The rows of each matrix lie in a flat space through zero, up to rounding. After each matrix: how many dimensions does the smallest such space have?
In the rows, zero is written as 128.

[[205 116 112 163 124 120 126 117  91 128 107 131 136]
 [116 103 135 146 114 118 106 127 135  95 124 162 138]
 [112 135 124  93 173 166 128 133 141 122 111 142  99]
 [163 146  93 153 122 125 132 138 126 167 116 105 118]
 [124 114 173 122  43 146 157 161 170 150 106 164  94]
 [120 118 166 125 146 120 124  85 118 125 149 125 125]
 [126 106 128 132 157 124 133 124 125 109 132 129 144]
 [117 127 133 138 161  85 124 123 129 110 167 137 126]
 [ 91 135 141 126 170 118 125 129 130 133 159 101 139]
 [128  95 122 167 150 125 109 110 133 123 117 128 143]
 [107 124 111 116 106 149 132 167 159 117 103 154 121]
 [131 162 142 105 164 125 129 137 101 128 154 113 121]
 [136 138  99 118  94 125 144 126 139 143 121 121 126]]
 | 9

[[140 139 150 180 118 127 139 129 127 117 136 134 123]
 [139 132 152 199 121 113 138 127 127 110 137 152 109]
 [150 152 140 142 129 139 151 126 137 135 135 131 104]
 [180 199 142 140 139 135 175 122 159 152 138 124  94]
 [118 121 129 139 132 116 130 133 125 131 132 130 136]
 [127 113 139 135 116 159 133 129 118 120 132 130 109]
 [139 138 151 175 130 133 164 134 130 134 147 143  94]
 [129 127 126 122 133 129 134 127 130 133 130 134 113]
 [127 127 137 159 125 118 130 130 126 121 132 135 130]
 [117 110 135 152 131 120 134 133 121 126 136 145 113]
 [136 137 135 138 132 132 147 130 132 136 136 133 109]
 [134 152 131 124 130 130 143 134 135 145 133 104 155]
 [123 109 104  94 136 109  94 113 130 113 109 155 102]]
 | 5

[[111 138 103 118  97 117 111  51 107 152  84  99 140]
 [138 168 125  96 105 136 130 104 103 142 160  95 149]
 [103 125 114 140 119 109  93  76 112 135 104 117 124]
 [118  96 140 167 152 119 106 145 155 106 118 166 107]
 [ 97 105 119 152 147 104 102 123 114 124 112 131 106]
 [117 136 109 119 104 122 119  72 113 146  95 106 138]
 [111 130  93 106 102 119 142  75  97 162  70  90 138]
 [ 51 104  76 145 123  72  75  35  61 158  51  83 105]
 [107 103 112 155 114 113  97  61 144 133  57 140 125]
 [152 142 135 106 124 146 162 158 133 131 148 124 140]
 [ 84 160 104 118 112  95  70  51  57 148 147  71 127]
 [ 99  95 117 166 131 106  90  83 140 124  71 146 112]
 [140 149 124 107 106 138 138 105 125 140 127 112 146]]
 | 4

[[227 136 141 133 136 124 156 132 143 118  96 109 129]
 [136 105 162 119 107 110 114 140 111 107 127 147 154]
 [141 162 113 131 154 133 106 124 138 143  94 140  84]
 [133 119 131 139 111 129 139 127 113 117 144 127 144]
 [136 107 154 111 126 115 112 147 110  97 147 135 155]
 [124 110 133 129 115 131 113 136 117 132 131 132 153]
 [156 114 106 139 112 113 119 130 134 115 139 132 171]
 [132 140 124 127 147 136 130 129 129 130 120 119 112]
 [143 111 138 113 110 117 134 129 158 144 128 126 149]
 [118 107 143 117  97 132 115 130 144 162 131 137 143]
 [ 96 127  94 144 147 131 139 120 128 131 104 106 140]
 [109 147 140 127 135 132 132 119 126 137 106 135  88]
 [129 154  84 144 155 153 171 112 149 143 140  88 104]]
 | 8

[[146 146 121 149 121 125 106 126 122 122 153 130 107]
 [146  99 102 179 165  83 148 134  97 124  85 133 176]
 [121 102 132 134 147 127 148 130 154 141 116 124 162]
 [149 179 134 131  91 154  76 120 139 120 202 128  60]
 [121 165 147  91  90 165  98 122 146 126 176 126  72]
 [125  83 127 154 165 116 159 131 162 147 106 123 190]
 [106 148 148  76  98 159 120 125 137 128 143 126  93]
 [126 134 130 120 122 131 125 128 124 126 130 128 119]
 [122  97 154 139 146 162 137 124 234 165 174 113 163]
 [122 124 141 120 126 147 128 126 165 140 149 123 130]
 [153  85 116 202 176 106 143 130 174 149 134 123 193]
 [130 133 124 128 126 123 126 128 113 123 123 130 122]
 [107 176 162  60  72 190  93 119 163 130 193 122  51]]
 | 3

[[ 88 114 154  94 113 151 106 168 113 145 123 104 155]
 [114  82 138 183 122 135 194 106 111 123 145 109 130]
 [154 138 120 111 142  93 107  91 136  80 142 117 144]
 [ 94 183 111  74 136 117 161 123 157 141  95 151 109]
 [113 122 142 136  97 123 127 117 135 119 147 160 143]
 [151 135  93 117 123  80 134 142 159 178 124 157 134]
 [106 194 107 161 127 134  67 143  39  93 179 164 145]
 [168 106  91 123 117 142 143  50 119 118 108 159  94]
 [113 111 136 157 135 159  39 119  88 115 118 177 168]
 [145 123  80 141 119 178  93 118 115  49 126  77 108]
 [123 145 142  95 147 124 179 108 118 126 123  98 103]
 [104 109 117 151 160 157 164 159 177  77  98  29 120]
 [155 130 144 109 143 134 145  94 168 108 103 120  93]]
 | 10

[[127 129 126 135 129 133 130 128 129 127 128 125 131]
 [129 120 135 109 143 122 124 134 126 139 122 123 135]
 [126 135 120 154 119 141 135 125 132 119 133 126 129]
 [135 109 154  40 151  80 102 136 116 153 114 140 119]
 [129 143 119 151  92 128 130 113 131 106 140 147 105]
 [133 122 141  80 128  97 112 127 121 135 124 144 112]
 [130 124 135 102 130 112 120 128 124 133 125 135 121]
 [128 134 125 136 113 127 128 122 129 119 133 136 118]
 [129 126 132 116 131 121 124 129 126 131 126 130 126]
 [127 139 119 153 106 135 133 119 131 113 136 136 118]
 [128 122 133 114 140 124 125 133 126 136 124 124 134]
 [125 123 126 140 147 144 135 136 130 136 124 110 148]
 [131 135 129 119 105 112 121 118 126 118 134 148 105]]
 | 2

[[144 127 104 151 144 131 116 138 109 142 116 100 160]
 [127 135 136  90 136 128 136 116 140 142 126 149 130]
 [104 136 117  85 119 116 140 104 142 130 117 137 120]
 [151  90  85 203  94 101 101 143 119 124 128 101 109]
 [144 136 119  94 113 128 141 102 142 130 134 137 135]
 [131 128 116 101 128 123 131 122 114 140 116 138 141]
 [116 136 140 101 141 131 133 120 135 138 124 137 125]
 [138 116 104 143 102 122 120 126 143 127 129 120 100]
 [109 140 142 119 142 114 135 143 111 102 118 117 104]
 [142 142 130 124 130 140 138 127 102 114 134 119 169]
 [116 126 117 128 134 116 124 129 118 134 114 117 127]
 [100 149 137 101 137 138 137 120 117 119 117 108 114]
 [160 130 120 109 135 141 125 100 104 169 127 114 173]]
 | 9

[[120 133 113 104 127 156 147 159 153 122 121 143 134]
 [133 124 130 126 114 154 162 136 121 133 126 129 148]
 [113 130 131 147 127 108  50 125 184 100 136 126 143]
 [104 126 147 130 147 102 114 119 131 132 145 117 102]
 [127 114 127 147 117  94  70 161 119  94 177 130 118]
 [156 154 108 102  94  87 179 126  84 120 114 147 113]
 [147 162  50 114  70 179 191 121 135 142  45 151 176]
 [159 136 125 119 161 126 121  90 124 141  90 130 114]
 [153 121 184 131 119  84 135 124  49 150 166 117 124]
 [122 133 100 132  94 120 142 141 150  91 133 138 136]
 [121 126 136 145 177 114  45  90 166 133 113 115 112]
 [143 129 126 117 130 147 151 130 117 138 115 133 135]
 [134 148 143 102 118 113 176 114 124 136 112 135 128]]
 | 8

[[120 158 110 139 143  92 122 142 130 161 129 142  89]
 [158 167 116 124 211  91 127 100  84 135 105 136 120]
 [110 116 100 138 174  88 130 107 137 115 140 141 129]
 [139 124 138 106 149 140 141 144  99 139 134 163 172]
 [143 211 174 149 109 155 120 152 113 114 143 152 133]
 [ 92  91  88 140 155 107 104 136 192 111 127  79  56]
 [122 127 130 141 120 104 123 108 128 113 147 122 112]
 [142 100 107 144 152 136 108 123 155 121 133 111 129]
 [130  84 137  99 113 192 128 155 146 120 115 108 149]
 [161 135 115 139 114 111 113 121 120 104 104 124 132]
 [129 105 140 134 143 127 147 133 115 104 133 142 201]
 [142 136 141 163 152  79 122 111 108 124 142 102 118]
 [ 89 120 129 172 133  56 112 129 149 132 201 118  68]]
 | 10
